The groups are shells around one centre, one inside the other: the same stretched ball of 6 dimensions in 7 sizes.
(in the rows, 100 means zero)
Some rows, each with its group after it:
[125, 115, 82, 83, 74, 107, 97, 103, 91, 100, 126, 100, 114, 94, 98, 95, 72, 125, 96, 69] -> M
[113, 116, 80, 77, 59, 76, 92, 76, 84, 75, 132, 102, 129, 109, 99, 104, 80, 139, 75, 106] -> Z
[125, 122, 55, 64, 66, 64, 97, 85, 81, 83, 139, 110, 137, 108, 110, 108, 52, 140, 70, 60] -> W
[110, 119, 61, 75, 66, 90, 97, 68, 73, 70, 129, 121, 145, 103, 123, 113, 58, 137, 79, 71] -> Z
[111, 107, 88, 87, 71, 102, 88, 88, 91, 90, 118, 100, 123, 97, 91, 102, 84, 125, 94, 94] -> Y
[101, 117, 95, 115, 75, 124, 107, 75, 90, 92, 106, 108, 143, 108, 117, 121, 98, 117, 96, 110] -> U
[109, 91, 112, 132, 114, 136, 79, 96, 97, 139, 80, 90, 129, 101, 87, 125, 115, 101, 116, 98] -> W
[116, 102, 79, 102, 104, 100, 74, 68, 65, 109, 108, 109, 141, 109, 116, 126, 83, 133, 88, 80] -> P
[131, 119, 79, 89, 86, 114, 98, 100, 79, 108, 128, 104, 116, 98, 116, 100, 69, 130, 95, 59] -> P
[127, 95, 115, 121, 115, 142, 74, 105, 82, 142, 99, 85, 100, 95, 92, 102, 109, 117, 117, 89] -> T
[111, 115, 97, 105, 79, 126, 91, 68, 66, 87, 120, 109, 123, 104, 123, 106, 94, 137, 93, 110] -> T
[131, 102, 94, 117, 118, 105, 81, 100, 85, 145, 101, 88, 126, 113, 100, 123, 97, 118, 97, 76] -> T
[135, 94, 115, 111, 112, 115, 62, 100, 73, 139, 111, 78, 92, 103, 85, 97, 112, 133, 102, 103] -> Y
[100, 117, 93, 108, 70, 117, 107, 78, 95, 88, 108, 107, 142, 107, 110, 118, 95, 117, 94, 111] -> T
[90, 110, 109, 127, 80, 129, 90, 46, 69, 82, 101, 110, 144, 115, 124, 126, 119, 131, 91, 149] -> Y
[101, 112, 117, 128, 82, 149, 97, 71, 79, 96, 103, 102, 123, 104, 117, 110, 117, 123, 106, 134] -> M
[117, 94, 119, 141, 123, 136, 77, 93, 87, 149, 83, 85, 123, 110, 96, 126, 125, 109, 112, 108] -> P
[141, 113, 70, 94, 107, 108, 96, 119, 90, 139, 116, 99, 123, 99, 108, 111, 62, 115, 101, 26] -> M
[109, 117, 75, 71, 55, 90, 89, 63, 68, 59, 138, 115, 128, 100, 113, 99, 70, 148, 77, 99] -> W
[112, 92, 86, 100, 104, 87, 59, 63, 66, 108, 105, 101, 137, 111, 99, 125, 94, 135, 85, 98] -> P
[128, 99, 101, 121, 120, 153, 85, 114, 87, 148, 94, 95, 111, 89, 102, 108, 91, 106, 124, 54] -> W
[118, 94, 115, 138, 125, 140, 76, 91, 81, 147, 85, 89, 122, 107, 102, 124, 119, 112, 113, 100] -> P
[131, 103, 129, 132, 111, 150, 83, 107, 81, 144, 104, 78, 90, 102, 98, 97, 124, 121, 115, 112] -> Y
[120, 110, 66, 62, 67, 45, 72, 62, 65, 73, 141, 104, 133, 116, 100, 108, 70, 157, 59, 98] -> Y
[116, 106, 105, 106, 82, 112, 94, 106, 106, 116, 106, 86, 117, 102, 81, 106, 102, 112, 102, 104] -> T
[112, 96, 79, 75, 81, 85, 63, 69, 68, 85, 122, 105, 124, 97, 92, 104, 77, 142, 85, 90] -> M
[110, 82, 96, 85, 91, 62, 43, 65, 73, 100, 111, 87, 121, 110, 66, 112, 105, 143, 78, 127] -> W
[108, 88, 142, 153, 119, 146, 67, 79, 80, 141, 80, 79, 113, 112, 90, 121, 151, 116, 114, 153] -> Y
[91, 110, 102, 112, 70, 117, 90, 51, 75, 73, 108, 110, 141, 110, 114, 119, 108, 131, 89, 141] -> Z
[117, 102, 104, 117, 102, 123, 74, 72, 64, 113, 108, 99, 120, 108, 112, 113, 106, 134, 97, 109] -> P
[144, 119, 108, 123, 108, 153, 109, 134, 97, 154, 111, 85, 96, 97, 109, 97, 94, 108, 120, 59] -> T
[115, 106, 54, 57, 72, 55, 69, 59, 62, 70, 135, 115, 141, 106, 105, 112, 55, 152, 66, 73] -> Z
[117, 94, 114, 114, 99, 102, 75, 101, 101, 131, 97, 77, 115, 109, 70, 113, 118, 114, 100, 118] -> U
[141, 100, 119, 117, 110, 104, 81, 127, 103, 159, 107, 63, 94, 112, 69, 102, 117, 115, 103, 101] -> M
[112, 98, 75, 91, 96, 81, 70, 71, 75, 103, 109, 105, 143, 109, 99, 125, 80, 131, 83, 82] -> P
[105, 89, 118, 140, 122, 139, 63, 64, 66, 129, 83, 96, 129, 110, 107, 129, 127, 122, 108, 125] -> W
[106, 105, 92, 96, 79, 114, 79, 67, 71, 85, 115, 108, 126, 99, 106, 108, 90, 134, 93, 105] -> U
[121, 112, 72, 73, 71, 80, 88, 90, 86, 90, 129, 102, 126, 101, 95, 103, 68, 133, 83, 75] -> U
[118, 122, 116, 129, 83, 140, 115, 103, 100, 119, 108, 89, 116, 110, 109, 108, 114, 112, 106, 117] -> Z
[102, 85, 91, 86, 85, 63, 49, 53, 71, 87, 110, 96, 135, 112, 76, 119, 102, 143, 75, 130] -> M
[106, 102, 124, 148, 109, 142, 90, 83, 90, 134, 83, 89, 131, 115, 105, 129, 133, 108, 109, 132] -> U
[115, 106, 100, 118, 96, 110, 97, 104, 108, 130, 95, 88, 133, 110, 88, 123, 104, 104, 102, 96] -> Y
[140, 111, 88, 105, 107, 119, 98, 128, 100, 147, 110, 88, 113, 99, 97, 106, 79, 108, 109, 45] -> U
[105, 115, 70, 78, 65, 94, 85, 51, 59, 61, 131, 122, 139, 103, 125, 110, 70, 148, 77, 95] -> T
[121, 95, 96, 100, 98, 64, 66, 82, 86, 122, 109, 81, 128, 122, 78, 122, 107, 132, 78, 116] -> W
[130, 95, 97, 91, 97, 68, 62, 91, 81, 122, 118, 78, 111, 115, 74, 107, 101, 138, 81, 107] -> Z
[129, 108, 87, 80, 78, 85, 83, 101, 88, 105, 128, 89, 109, 102, 85, 95, 81, 133, 88, 85] -> U
[107, 88, 95, 95, 96, 89, 48, 50, 54, 93, 111, 101, 126, 108, 95, 115, 102, 148, 82, 122] -> M
[137, 101, 84, 89, 105, 107, 76, 111, 82, 131, 117, 93, 107, 94, 92, 100, 74, 125, 102, 50] -> Z

New rows. What belongs after each?
[120, 110, 71, 69, 70, 53, 73, 63, 65, 77, 138, 102, 131, 116, 101, 109, 75, 155, 62, 102] -> M
[129, 111, 99, 121, 106, 131, 105, 125, 109, 148, 98, 87, 120, 102, 96, 114, 94, 99, 113, 65] -> Z
[110, 106, 110, 139, 107, 138, 100, 96, 101, 136, 84, 93, 138, 111, 105, 130, 115, 100, 111, 102] -> T
[134, 98, 103, 95, 98, 83, 68, 101, 83, 128, 120, 76, 102, 111, 77, 100, 103, 135, 88, 103] -> U
[125, 106, 110, 130, 113, 133, 85, 90, 75, 136, 102, 92, 118, 110, 113, 116, 111, 122, 104, 100] -> P
[108, 115, 61, 81, 73, 97, 98, 74, 81, 80, 120, 121, 149, 100, 118, 118, 59, 127, 86, 63] -> M
[126, 93, 96, 93, 102, 97, 57, 83, 66, 115, 116, 91, 108, 102, 89, 102, 94, 140, 92, 94] -> Z
[104, 104, 92, 103, 88, 131, 77, 61, 61, 87, 110, 115, 129, 96, 119, 111, 90, 134, 99, 99] -> W
[133, 106, 73, 77, 94, 79, 71, 85, 65, 107, 130, 100, 118, 105, 103, 104, 69, 145, 80, 66] -> U
[115, 111, 90, 95, 76, 83, 91, 86, 93, 100, 117, 93, 131, 114, 92, 114, 94, 127, 82, 107] -> P
[134, 91, 119, 117, 115, 97, 61, 101, 83, 148, 105, 69, 100, 115, 75, 108, 123, 129, 96, 118] -> M
[132, 122, 72, 86, 82, 97, 104, 102, 86, 109, 129, 103, 126, 105, 114, 106, 65, 127, 88, 57] -> Z
[100, 109, 95, 107, 77, 126, 94, 75, 87, 90, 105, 108, 135, 99, 107, 114, 94, 119, 101, 105] -> T
[147, 97, 99, 97, 112, 106, 75, 134, 97, 155, 113, 73, 91, 96, 71, 94, 89, 116, 108, 58] -> W
[118, 116, 125, 157, 111, 163, 118, 117, 112, 155, 82, 84, 125, 112, 110, 125, 126, 89, 123, 104] -> W
[128, 120, 93, 95, 76, 110, 100, 98, 83, 103, 130, 95, 110, 104, 108, 96, 86, 132, 92, 91] -> Z
[103, 95, 97, 84, 69, 64, 64, 64, 83, 81, 117, 90, 126, 113, 72, 110, 106, 141, 74, 142] -> M
[117, 108, 59, 71, 82, 79, 76, 67, 63, 83, 128, 117, 140, 102, 114, 113, 57, 143, 77, 62] -> P
[123, 91, 118, 135, 126, 129, 71, 99, 87, 155, 86, 80, 115, 109, 89, 121, 123, 112, 111, 103] -> P
[143, 108, 123, 152, 137, 173, 102, 139, 100, 186, 87, 77, 99, 101, 106, 111, 115, 93, 133, 63] -> Y
[120, 115, 81, 94, 80, 93, 101, 99, 99, 109, 116, 97, 133, 108, 98, 114, 80, 118, 90, 78] -> Z
[132, 108, 101, 120, 108, 126, 100, 124, 106, 150, 100, 84, 116, 104, 93, 112, 97, 102, 112, 69] -> P
[103, 99, 75, 92, 91, 93, 66, 45, 54, 82, 112, 119, 148, 108, 119, 126, 81, 144, 80, 96] -> Z
[109, 111, 60, 70, 71, 71, 78, 51, 59, 66, 132, 120, 146, 109, 119, 116, 63, 150, 68, 85] -> U
[123, 119, 49, 60, 69, 81, 93, 80, 71, 76, 139, 121, 136, 97, 119, 104, 41, 141, 78, 42] -> Y
[141, 88, 112, 115, 129, 116, 60, 113, 80, 161, 102, 74, 95, 102, 79, 104, 108, 122, 109, 80] -> Y
[97, 88, 105, 114, 99, 113, 59, 56, 69, 100, 94, 102, 134, 105, 95, 123, 113, 129, 96, 127] -> M
[122, 96, 117, 134, 120, 151, 84, 111, 95, 152, 85, 85, 112, 97, 92, 114, 113, 102, 124, 85] -> Z
[133, 102, 112, 105, 94, 101, 81, 113, 97, 134, 114, 73, 98, 107, 74, 97, 109, 123, 98, 106] -> P
[126, 93, 68, 64, 90, 56, 56, 81, 72, 101, 126, 97, 123, 103, 81, 107, 68, 144, 76, 70] -> M
[134, 96, 101, 104, 112, 99, 65, 97, 74, 136, 112, 83, 106, 108, 88, 106, 101, 133, 95, 90] -> P
[118, 113, 87, 75, 60, 78, 86, 82, 82, 79, 136, 96, 115, 106, 92, 95, 84, 143, 77, 110] -> M
[128, 97, 102, 99, 101, 113, 65, 90, 69, 119, 117, 90, 100, 98, 93, 97, 97, 137, 99, 94] -> M
[121, 100, 98, 111, 105, 89, 71, 76, 74, 122, 107, 90, 130, 120, 99, 123, 106, 133, 84, 110] -> T
[109, 117, 104, 106, 67, 102, 100, 81, 93, 92, 118, 93, 126, 115, 100, 109, 107, 127, 86, 132] -> Z
[132, 98, 102, 132, 134, 137, 80, 108, 83, 162, 89, 90, 121, 105, 105, 123, 101, 108, 115, 63] -> M
[104, 90, 99, 109, 103, 104, 56, 53, 59, 101, 101, 102, 132, 109, 102, 123, 107, 139, 89, 120] -> Z
[130, 122, 113, 145, 112, 175, 120, 121, 97, 152, 96, 94, 115, 101, 126, 113, 104, 98, 125, 72] -> M
[105, 98, 107, 139, 116, 141, 86, 82, 88, 133, 80, 100, 141, 108, 108, 134, 113, 105, 112, 100] -> M
[120, 121, 70, 98, 87, 113, 107, 88, 83, 104, 117, 114, 142, 105, 128, 119, 67, 121, 93, 57] -> Z
[126, 113, 79, 101, 96, 122, 104, 113, 99, 126, 108, 102, 128, 96, 106, 112, 72, 107, 107, 46] -> T
[110, 116, 118, 143, 99, 161, 106, 85, 84, 122, 96, 99, 125, 108, 125, 119, 119, 112, 112, 116] -> Z
[104, 89, 113, 120, 102, 94, 59, 60, 74, 113, 95, 88, 132, 120, 87, 127, 127, 131, 87, 146] -> Z
[117, 124, 106, 126, 84, 137, 122, 108, 108, 122, 104, 93, 127, 109, 111, 114, 103, 104, 107, 98] -> M
[112, 89, 98, 98, 95, 70, 57, 69, 78, 109, 107, 87, 129, 117, 77, 120, 109, 136, 80, 126] -> U
[115, 98, 120, 113, 88, 83, 74, 88, 96, 120, 106, 72, 115, 121, 70, 113, 129, 126, 86, 149] -> M
[126, 124, 111, 111, 75, 136, 113, 111, 97, 113, 121, 89, 102, 101, 105, 92, 100, 119, 105, 102] -> W
[103, 91, 102, 109, 97, 109, 64, 66, 74, 104, 98, 99, 130, 105, 93, 119, 108, 128, 96, 118] -> P
[105, 91, 122, 145, 118, 137, 76, 82, 90, 139, 77, 88, 131, 111, 93, 131, 132, 106, 112, 125] -> T
[112, 113, 96, 121, 98, 137, 92, 70, 66, 106, 107, 110, 133, 107, 131, 119, 97, 128, 99, 97] -> Z
[95, 97, 81, 94, 84, 101, 70, 51, 67, 79, 106, 116, 146, 101, 107, 123, 86, 133, 88, 103] -> M
[104, 115, 114, 135, 89, 142, 104, 78, 87, 109, 98, 100, 133, 112, 118, 121, 118, 115, 104, 126] -> P
[132, 107, 71, 92, 107, 110, 80, 92, 67, 120, 118, 109, 125, 98, 118, 111, 64, 131, 96, 41] -> Z
